All groups share one centre, and each spreads out both ways along 13 directions, with some noise.
Some rows, each with its group after it:
-8 15 -5 -1 -13 18 4 -22 9 -7 8 -17 -2 -12 12 9 1 1 : K_854
-3 20 10 -1 -9 17 -2 -9 -2 21 -7 13 13 -17 -6 5 -27 10 : K_682
-8 -29 -31 -1 -7 0 13 -6 4 23 2 7 25 2 -2 4 13 2 : K_698
-4 6 -23 18 6 -6 13 5 -7 3 -2 -8 5 10 -12 2 2 -1 : K_698
1 -16 15 8 22 4 8 3 5 7 -4 7 -9 -4 9 -2 10 9 : K_449
-5 4 6 4 -16 5 -10 2 -6 0 22 -18 -16 -25 3 -1 -23 4 : K_865
-17 -6 7 -9 6 17 -16 1 -9 -11 6 -4 -3 7 10 -2 -17 -12 : K_449
4 6 1 -23 -17 12 13 -15 15 37 4 3 28 24 1 -8 -2 -6 : K_682
-3 -12 -21 3 7 8 2 11 11 13 -1 3 2 9 9 -2 3 -9 : K_865
-3 3 18 18 4 17 7 -27 -19 1 -3 16 -2 -28 3 13 -25 9 : K_567
-9 -2 -11 21 -15 19 3 -1 2 -14 -3 -18 -2 4 -21 -3 10 16 : K_682
-7 24 -2 -4 -12 -9 -23 -3 3 18 10 -14 -10 -9 0 6 5 12 : K_941
2 -21 22 -3 17 -21 -1 3 1 14 -3 9 -3 -2 3 -3 -4 2 : K_449
-7 -7 14 -16 4 13 -5 5 -1 14 -3 5 3 -11 -10 -1 -11 -17 : K_449
-12 12 -2 -1 -6 -4 3 0 12 11 2 15 17 -7 3 -8 -8 4 : K_567
-7 -3 1 20 -5 9 -8 0 -18 9 2 11 -17 6 -4 -17 11 -11 : K_682
2 -13 -6 14 -11 1 -2 -3 -9 14 1 8 0 -2 -2 21 -5 0 : K_698
-27 -5 7 0 -26 -23 -13 0 -15 25 2 -7 0 3 14 7 -16 -1 : K_854
-9 16 8 9 14 -8 -13 26 -20 -29 -23 -6 -13 10 2 2 -8 12 : K_698
4 -1 3 -14 -13 -8 9 -4 -5 24 10 -19 15 -3 -9 10 -14 8 : K_567
-17 -28 -24 19 3 2 10 -18 -10 20 -10 -9 -7 -2 5 -13 14 14 : K_567
-13 21 7 11 -20 -33 -15 14 -23 7 7 18 4 -2 5 13 -12 6 : K_941
34 -12 18 11 -2 6 12 14 -23 28 -6 3 -24 17 -3 5 21 12 : K_698
2 -1 -3 8 -13 -20 -3 -17 3 1 -15 -7 1 -2 9 10 -20 13 : K_854
-5 7 -2 6 -10 -29 0 0 -11 -3 3 2 9 -6 -6 3 -5 6 : K_941
7 4 -7 -15 -9 2 15 -28 22 11 -2 5 21 -16 6 -16 -5 11 : K_698
-44 -4 -13 28 -13 3 -19 17 -9 -20 -9 9 16 4 11 10 -18 28 : K_682
-1 -4 -11 5 -12 13 -3 -16 11 0 2 -13 -5 -3 0 -14 -9 3 : K_865
-4 -15 -24 3 -13 -5 0 0 2 -6 -11 -14 2 5 -3 3 10 12 : K_682
-5 -13 -17 -10 26 1 19 14 13 -20 -17 19 34 -12 7 9 4 16 : K_698
-22 -18 -2 20 3 8 8 -5 15 9 0 -21 -9 -8 3 -16 2 19 : K_567
8 21 -11 -15 21 19 -5 2 -9 -17 -12 -1 6 -13 4 -4 -20 19 : K_698
-1 0 -7 -10 -10 6 -3 -4 -8 24 -10 14 8 -18 10 9 -19 5 : K_682
-13 -19 14 -11 -10 6 -24 7 -5 -5 22 12 -8 -8 8 -3 -11 -26 : K_698
20 0 15 10 30 7 -6 -3 8 1 1 4 -9 9 -19 -16 1 3 : K_941
14 8 5 23 -12 7 14 -12 -19 0 3 14 -16 -17 -6 0 -30 -8 : K_682
-3 13 9 7 -19 13 -5 -2 7 0 0 27 -1 4 0 -16 4 -12 : K_567
2 -4 -13 8 -11 4 0 -3 -9 21 7 4 -3 -6 -3 3 6 -2 : K_698
-7 -9 -16 6 -23 5 8 8 4 12 -24 3 0 -9 -7 2 5 -5 : K_449
15 -2 -19 37 -21 -24 -9 -15 -8 -3 12 -10 -15 3 4 -1 2 28 : K_449
6 -3 -15 -6 -5 31 -7 9 6 17 -15 3 1 27 -7 -12 -8 -12 : K_865
-14 10 -5 -2 -4 5 7 0 22 -11 -11 -4 0 -22 15 8 10 8 : K_941
-1 -8 -12 -3 -14 15 2 2 -7 14 -9 -8 0 -10 -5 10 -9 2 : K_682
-39 -5 23 12 6 24 13 -27 12 21 22 -1 20 1 9 -27 -14 23 : K_854
-5 -2 -4 15 5 -19 -2 -12 12 -14 1 -5 0 23 11 -2 -15 -8 : K_865
41 -9 4 -13 6 21 -32 -2 24 13 14 34 4 5 11 8 7 16 : K_682
2 13 -11 22 -4 -21 -7 -2 -16 4 -18 2 4 -2 -20 35 -14 3 : K_698
7 -17 2 -11 -11 -23 -5 -8 -3 1 -13 12 12 6 6 2 4 4 : K_698
0 -20 -6 -13 7 -5 -13 14 -2 -18 15 23 4 -14 9 -6 5 -19 : K_698
-17 2 1 20 -2 -12 -14 18 -16 2 7 15 -7 -14 4 4 6 18 : K_941
20 -16 -10 9 -17 2 1 13 3 -9 23 21 4 26 21 12 15 -4 : K_682
6 -5 -13 11 0 -9 -3 -16 -1 -12 4 0 -14 -10 15 5 19 5 : K_854
26 19 13 7 -1 2 -18 -1 -2 -19 6 17 -2 3 2 15 -39 -5 : K_449
1 20 3 -20 -11 4 13 -12 27 -16 -9 -9 22 -25 2 21 -23 5 : K_941
19 -9 -19 -1 -14 -13 -2 -2 0 13 -26 -4 -2 4 6 1 5 23 : K_567
-1 -15 0 12 -26 9 -4 15 -2 -2 21 3 -2 -1 7 7 -1 5 : K_567
8 -14 19 19 7 17 5 -12 -4 0 -14 -16 -11 11 1 19 -19 11 : K_698
-10 -14 -17 -7 -20 29 3 -2 9 -9 -4 -33 -14 -15 11 -17 -23 -2 : K_854
-19 5 9 21 6 -8 -4 1 1 -18 8 15 6 -14 15 2 -15 11 : K_682
0 -15 -10 15 5 6 12 -1 8 -1 20 -5 0 -4 17 7 -14 7 : K_865
-5 -12 -4 7 -8 1 -1 1 0 8 1 9 9 11 18 0 -13 6 : K_854
18 -12 2 18 -7 8 2 -16 -3 -3 13 -6 -9 14 -20 -10 -6 -10 : K_854
11 4 -12 -4 -16 -20 20 -17 5 1 -2 5 21 -10 2 7 -8 3 : K_941
-15 1 -8 14 -13 -4 -2 -3 3 -4 -21 -4 -3 1 11 -1 -3 19 : K_449
-20 9 -7 -9 -18 30 3 5 11 18 -4 17 34 4 29 10 -34 16 : K_854
-7 12 -1 -4 -26 1 4 -15 -2 -1 15 -2 12 -3 -4 -3 -16 -10 : K_449
-7 2 5 10 13 -8 8 2 1 -20 0 6 8 3 2 9 8 3 : K_854
-5 -20 11 -9 -13 -20 17 -13 1 -13 26 4 16 -9 6 -3 -13 -26 : K_449
-4 -22 7 11 -4 -8 -13 -12 -7 14 -1 10 -10 -8 16 -23 -16 19 : K_854
7 4 7 5 -13 0 -20 2 7 6 -3 2 -14 -6 14 -1 -18 12 : K_567
-7 -28 -12 -25 5 8 0 -11 2 13 -14 3 17 -1 3 -6 10 4 : K_698
-20 -1 4 -16 -9 21 -8 -3 27 -3 16 -24 6 -7 -17 -8 6 -5 : K_941
22 -13 -8 9 -15 -6 15 12 -17 -13 1 11 -4 -8 1 1 13 18 : K_865
-18 -6 -22 6 -32 -1 -17 -10 -7 1 1 -6 16 25 6 -3 -23 3 : K_449
4 1 0 2 -24 -22 -1 2 -7 -12 10 3 -7 1 18 14 -6 -19 : K_941
10 -29 5 23 26 2 10 15 -8 -1 4 16 -23 -28 0 4 21 2 : K_567
-10 -12 -5 3 17 -18 29 -3 2 -10 -3 0 2 -5 24 -6 1 -11 : K_682
9 -10 3 -8 -15 14 13 -10 6 25 6 12 12 -7 -4 1 -10 -8 : K_449
-19 11 -4 5 -38 0 -13 -14 -6 -11 -10 -17 -2 4 15 -9 -26 23 : K_865
-11 8 -4 -8 -4 -9 -12 -12 2 -12 -18 -6 -1 -26 5 2 -14 12 : K_449
-7 -26 -3 18 15 6 18 2 -15 -7 -2 4 -9 -14 -4 3 22 -4 : K_567
1 4 -2 -9 13 0 4 17 -8 8 -32 -2 1 -5 -3 5 -3 14 : K_865
6 14 -3 7 -11 -31 -5 1 -10 -14 -1 12 -4 -12 -2 0 5 3 : K_682
-4 -31 -10 27 -3 19 15 -19 15 -20 8 10 22 37 -1 -4 -3 -5 : K_865
-24 -3 -11 -11 -12 -2 -12 5 -5 12 -35 -14 -11 -12 9 -6 0 7 : K_854
13 0 -22 4 5 -21 20 -11 11 -10 -11 -16 11 -5 10 20 -5 16 : K_941
-3 23 15 -1 -21 -13 -6 18 -7 -10 0 10 -14 -4 10 -15 3 -1 : K_865
-41 9 3 -1 13 -2 3 -6 17 1 -9 0 25 -12 -7 8 -9 0 : K_865
0 -13 -20 -24 9 -6 -34 7 -18 -8 -15 11 -11 -16 4 -3 8 -13 : K_698
2 -7 -20 4 3 0 -20 13 5 -6 -3 10 -13 -4 3 -1 5 -14 : K_865
-39 -3 3 -1 -5 -3 16 -7 -2 18 -9 6 21 5 -3 -7 27 4 : K_865
5 -17 7 -5 4 12 8 2 12 -18 20 -1 14 -27 -28 -1 -10 1 : K_941
-20 -3 4 10 6 -20 -7 28 -23 -9 -9 -3 8 1 5 24 -26 15 : K_865
18 -8 2 -2 14 29 5 -5 9 2 -7 7 -12 -29 -4 3 3 1 : K_865
-11 10 -9 0 -31 8 -3 -8 -3 34 -4 4 19 28 -5 -6 -13 2 : K_449
16 1 -28 6 -12 -7 10 3 -2 5 -6 16 14 -1 -5 9 7 7 : K_449
-8 0 5 18 -11 5 -32 7 -6 -2 7 17 -10 21 5 -18 -3 4 : K_941
-21 -12 -14 27 -16 7 2 -4 -1 -12 3 -22 -1 27 -18 -14 11 5 : K_682
-15 11 -11 12 12 3 -4 14 18 -4 -14 5 10 23 12 7 10 11 : K_941
-9 -10 18 26 9 18 19 -13 4 8 5 -1 15 10 -21 14 -5 9 : K_854
5 -12 -13 4 -28 17 2 7 -11 14 12 4 8 -8 -17 -7 -16 5 : K_854
-38 8 -15 -2 -5 -14 -16 9 16 20 3 -2 5 -5 8 -21 -1 5 : K_567
-11 -11 -3 -7 -5 27 -8 8 -14 9 19 -2 -14 -5 -2 -9 14 -23 : K_449
-21 -15 -14 -15 -15 -2 0 12 -8 21 12 -32 0 -11 -7 -1 13 6 : K_567
-1 -14 1 11 -8 5 16 -14 -2 30 27 3 9 -4 -11 -8 -4 -1 : K_567
9 -5 -11 -4 -7 6 -10 9 -15 24 -23 33 11 10 -2 -4 0 3 : K_941
-24 -6 2 4 5 -7 6 -6 -21 1 -9 -7 -1 8 -12 -3 6 -10 : K_567
13 13 -13 -23 -8 9 4 40 1 0 -22 16 14 -4 13 31 -20 -14 : K_854
1 -16 4 14 -16 26 3 -9 -5 19 7 0 2 -3 -6 10 -17 5 : K_854
-11 33 5 -5 -21 -7 1 -10 -6 12 -11 4 -2 -37 -14 -13 13 15 : K_682
6 -17 3 -4 -4 16 -10 2 4 3 19 -1 9 5 -28 -13 -10 -5 : K_941
16 -14 23 19 0 -16 19 -7 -38 16 -1 4 2 -6 -26 24 -8 12 : K_567

New rows, each followed by its group:
4 7 18 5 -15 22 4 3 15 -9 19 12 -2 21 -7 -24 -5 -27 : K_865
17 8 16 -1 -7 -10 -3 -9 9 -4 -26 25 9 -3 23 11 -29 11 : K_449
-7 0 -14 0 -26 -24 -32 -9 -21 6 18 -3 6 22 1 -4 -16 5 : K_449
16 19 -7 14 0 -2 6 -12 1 -11 6 30 31 17 -10 14 5 12 : K_854
-8 26 -8 3 -26 20 6 2 -10 4 8 9 3 -2 3 1 4 -5 : K_449
-1 -14 0 4 -4 -7 -3 14 -10 14 -18 11 7 5 -7 5 -10 3 : K_854
9 -10 -13 9 -17 4 8 -5 -3 -4 10 4 2 -8 0 -3 0 11 : K_865
10 -9 -4 -17 -3 9 13 -14 -9 23 -11 -13 -9 -13 -3 -2 2 -14 : K_941
-2 -14 -8 -11 17 14 6 13 12 -13 -50 18 11 4 -1 -14 20 -4 : K_941
5 -12 3 -10 -2 8 11 1 7 32 5 6 16 -24 -17 3 -6 -1 : K_449
12 -24 8 -11 32 0 5 16 -20 23 -21 -2 -16 -10 -18 11 -16 -29 : K_682
1 -1 22 15 -11 14 -6 10 6 -2 7 9 -15 -22 7 3 -9 11 : K_567
-6 -3 -1 4 10 -14 -32 10 -4 -8 9 -6 12 -24 -15 16 -35 27 : K_449
32 3 15 1 -6 29 10 -18 -2 2 -12 0 -3 2 1 -1 -28 16 : K_865
-37 11 9 -7 -13 0 16 -26 2 20 -8 -2 25 12 28 -16 3 27 : K_449
-1 30 3 -17 -10 2 12 -12 16 21 -8 -12 -7 -26 21 22 5 -7 : K_941
-12 12 -4 -10 -20 8 -7 -8 -1 -15 -9 -3 13 22 7 0 -13 -8 : K_567
-23 0 2 15 -10 13 7 14 -32 19 -21 -11 -7 -11 -37 2 -16 -9 : K_682
-4 12 -12 -1 7 -15 0 8 -7 -8 -12 22 21 -5 23 11 10 29 : K_449
3 0 -16 12 -5 -11 6 -20 9 9 -2 -1 -7 -5 -8 -5 4 -15 : K_698
7 11 8 -12 -18 -18 -10 14 -6 8 -5 -4 -5 -12 -5 5 0 8 : K_567
-25 -4 11 9 -10 7 19 -11 3 -3 1 11 20 2 4 -3 7 6 : K_865
-13 7 -23 17 -9 -1 7 -3 5 13 5 3 20 -16 16 14 0 40 : K_941
-1 -19 -14 1 11 16 -5 -7 13 2 4 0 -8 -22 -19 -5 24 -16 : K_865
23 11 -8 19 2 0 18 -10 9 -9 6 5 -1 1 6 -3 -12 8 : K_698
-9 -17 -15 -21 -9 -23 -20 -13 6 -42 6 1 12 -6 26 -27 -8 4 : K_698
15 -3 21 27 -9 22 -2 -7 8 -10 7 4 -22 13 10 2 -32 -11 : K_449
-19 3 -3 16 -12 -20 -9 5 -19 -10 2 -11 -15 -19 -17 -6 7 2 : K_682
-10 0 -25 12 -15 5 3 10 0 3 -18 3 19 5 -6 10 -9 15 : K_449
11 -9 -16 -17 -16 -17 5 -6 6 12 13 0 12 -5 9 3 15 0 : K_682
-11 -2 7 26 -10 4 -21 24 -19 4 39 22 -1 -17 2 15 -12 19 : K_941
16 16 -14 -8 1 -20 -11 3 -10 19 -13 -5 5 14 2 21 -6 9 : K_941
-12 2 3 13 7 -11 5 1 -9 16 -6 -1 -10 27 10 -4 7 -9 : K_941
-23 -13 -2 14 -12 29 23 -1 9 -7 5 7 17 -11 22 11 -15 9 : K_941
1 -24 17 -9 9 19 -4 1 2 9 21 15 -3 -14 -2 1 -1 -26 : K_698
19 7 0 -6 7 -11 -15 14 -18 -2 -41 12 -19 18 25 4 -10 7 : K_865
-6 12 6 -2 -13 4 -13 -11 14 -9 0 12 5 12 -15 -13 -2 -25 : K_865
-24 9 -3 -5 -13 4 6 1 1 3 10 -7 8 -5 6 7 5 -2 : K_854
7 -2 -17 26 -6 -38 10 -4 -11 -11 7 10 7 -6 10 9 -6 21 : K_941
-3 -8 -4 12 3 11 1 8 0 -2 -30 40 13 17 4 -18 6 8 : K_941
-14 15 -3 -19 -26 4 -20 5 11 -7 -6 -3 -1 -13 10 7 3 -12 : K_941
-18 15 -13 4 -19 -20 -7 -9 14 -7 -6 12 -7 -40 11 -3 7 -3 : K_698
-1 -4 10 9 17 -10 4 11 -11 -10 -1 -1 7 12 -17 15 -11 -6 : K_698
-7 -4 -10 -6 -7 -15 -13 8 -1 -5 17 -14 10 9 9 9 -28 0 : K_567
17 -17 -14 5 -2 12 -10 8 -14 -2 2 -19 -30 -23 0 -2 -8 10 : K_865
-8 -4 5 11 -1 -22 -15 10 -17 13 -21 17 -8 10 14 39 21 -4 : K_854
-9 -25 -4 14 6 12 22 -4 -10 -11 -22 15 17 -5 0 -9 -13 14 : K_941
0 -12 -6 -2 -9 -18 -27 10 -12 -8 4 16 -6 -11 30 16 -14 2 : K_682
-8 -7 -17 -4 -16 -7 -6 -3 -3 13 -4 0 17 10 2 5 -11 9 : K_682
5 11 10 8 -35 3 0 10 -12 16 32 13 -2 -15 29 6 -25 12 : K_865
-4 3 0 1 5 12 19 -14 13 -8 -29 3 -1 -6 18 -7 2 -4 : K_941
2 22 7 -3 6 -19 -18 -5 5 3 -2 13 -10 -42 23 20 -30 3 : K_865
-18 -17 -6 3 3 8 3 9 -3 -14 6 -6 7 4 8 -9 1 8 : K_698
-23 21 15 1 -5 -34 8 19 -11 -16 -9 -12 5 9 -4 -10 -8 6 : K_865
-43 5 0 5 -33 -12 -9 -9 -12 16 21 -11 16 4 7 2 -25 6 : K_865
1 12 11 5 -9 -23 -23 -8 -1 -26 -5 7 -16 2 9 -1 -12 -12 : K_865
13 4 -5 4 -8 -15 -6 -10 15 7 21 15 18 -2 -8 -2 10 19 : K_682
7 13 15 -3 -13 13 12 12 3 9 6 7 14 27 -18 -18 -11 -14 : K_865
-9 -15 9 2 -12 24 2 -5 -3 1 8 2 -1 -1 -4 -11 -13 -10 : K_941
-5 7 -20 1 9 -16 -5 2 -12 11 -5 7 19 11 -26 12 -11 -17 : K_698
-34 -8 -5 2 -5 1 -18 -38 8 11 8 -27 -10 -25 -4 -3 -8 -4 : K_865
-15 14 -16 -2 -24 -38 -27 1 -17 -6 -13 -22 -22 -11 10 -9 -3 10 : K_865
-22 -30 -19 0 -8 -3 10 -1 -6 4 0 -15 1 10 26 0 -6 -9 : K_682
-23 6 -1 3 -15 0 -17 9 5 -4 9 -7 9 15 0 0 -4 -1 : K_941
-23 -7 7 -10 -11 -2 -1 -20 -4 -11 26 -11 12 -3 11 -8 -20 -9 : K_449
-7 14 -6 14 -15 -2 -1 -17 13 6 -6 5 5 31 14 -14 -4 1 : K_941
13 -5 14 9 -17 -4 -2 11 14 -6 44 2 -2 0 -1 -2 -13 -9 : K_567
-2 -10 -2 0 -7 -6 -32 9 -14 -3 -18 -4 -6 8 -4 16 -29 0 : K_682
-16 -8 -3 -8 -26 -6 1 -3 -17 12 -2 -2 -5 -6 2 -8 2 -18 : K_941
13 -16 -1 12 -1 3 0 -9 -10 7 -10 -10 -24 9 4 -3 10 5 : K_698
2 -7 -2 8 -15 -4 -6 -16 0 6 14 8 -13 11 10 -13 8 -15 : K_865
-19 3 14 -13 -14 4 -6 7 -11 7 -4 3 15 -4 -18 -5 -19 -2 : K_941
5 -22 -43 19 16 -26 24 -2 19 -25 -8 9 16 0 6 0 19 4 : K_698
2 11 -25 -20 -18 -1 4 -13 6 -12 -7 0 17 0 3 -2 7 -5 : K_567
7 21 -3 6 -23 5 -1 -3 1 4 11 9 -8 -21 11 -7 -8 11 : K_698
-13 -8 13 2 8 12 12 -8 2 4 -7 16 4 -13 7 2 18 -1 : K_865
-20 0 -7 3 -21 -7 -18 -8 -11 15 12 0 -3 -1 5 -11 -3 -10 : K_567
5 -4 -25 20 -31 8 -20 0 -1 4 6 -9 4 4 -23 8 -31 7 : K_449
-13 -3 1 -8 5 -13 -4 0 0 -13 -19 -20 -17 -10 2 -31 -6 -4 : K_854
-23 -3 3 29 -16 -8 -11 -4 -2 -22 7 9 -9 -2 8 -12 -2 -1 : K_567
-6 12 -11 10 -24 -18 -13 -9 -1 -11 -3 1 3 -7 19 10 -15 16 : K_941
-8 -15 -7 12 8 5 3 -5 12 -12 1 -15 1 15 12 -6 -14 2 : K_567
33 6 3 -6 -10 -7 -7 -1 16 -5 8 15 9 15 -2 7 2 5 : K_682
-13 -5 -3 1 0 9 -1 -34 16 20 8 -10 -6 -15 6 -7 -2 -9 : K_865
-17 9 -4 11 -16 1 -3 2 10 -10 -6 16 8 4 6 -12 4 0 : K_567
-4 -4 8 -5 -16 0 -3 4 -4 -6 13 7 2 -21 -6 2 -8 -8 : K_941
-20 -17 -5 33 -7 4 -13 9 -5 13 -3 28 -8 7 13 -11 -1 6 : K_567
3 -5 1 18 -5 -4 -6 11 -5 1 11 11 3 5 1 11 -12 11 : K_449
8 -20 1 22 2 -5 -5 -12 -11 3 6 12 -1 10 -18 -23 -2 14 : K_854
-36 20 9 -3 -12 -1 -26 18 -24 -9 -15 -13 -9 16 -1 -4 -13 4 : K_698
-5 -11 -7 -11 17 12 -13 4 -18 -15 -13 -7 7 1 -1 9 -14 13 : K_698
-5 2 11 2 -17 7 0 -12 -14 10 -3 -12 -5 -7 6 2 -17 17 : K_865
26 -4 2 17 10 -1 -18 -15 9 -28 -7 12 -18 5 15 2 -18 10 : K_682
0 -19 1 6 14 -5 26 -1 11 -16 5 -3 20 -9 -17 -6 2 3 : K_941
4 -16 -11 15 -8 -18 -5 24 -3 31 -16 8 2 2 -24 5 6 9 : K_449
13 -6 -23 -2 24 1 7 -5 18 5 -29 11 0 0 5 -3 17 -3 : K_865
-14 14 -4 5 -27 0 5 -7 0 -8 -1 -1 6 -15 8 1 -5 14 : K_682
1 1 1 -2 -5 -12 -32 18 -20 8 5 15 8 12 -23 -3 -6 6 : K_941
2 -6 1 12 -10 -2 -9 -6 -4 -7 6 12 11 16 3 10 -24 -6 : K_865
-12 3 -13 7 -3 -14 -9 -19 12 -14 -22 -14 4 12 -2 -15 5 18 : K_682
-22 11 -1 13 -14 -21 7 -6 -3 -12 -10 9 12 -13 5 -8 -5 15 : K_941
-38 -13 -1 20 -12 22 23 -17 3 -6 9 -11 23 26 -6 -11 -6 -2 : K_567
-6 -6 -4 20 4 21 -12 2 1 2 6 4 -4 16 13 7 -13 16 : K_941
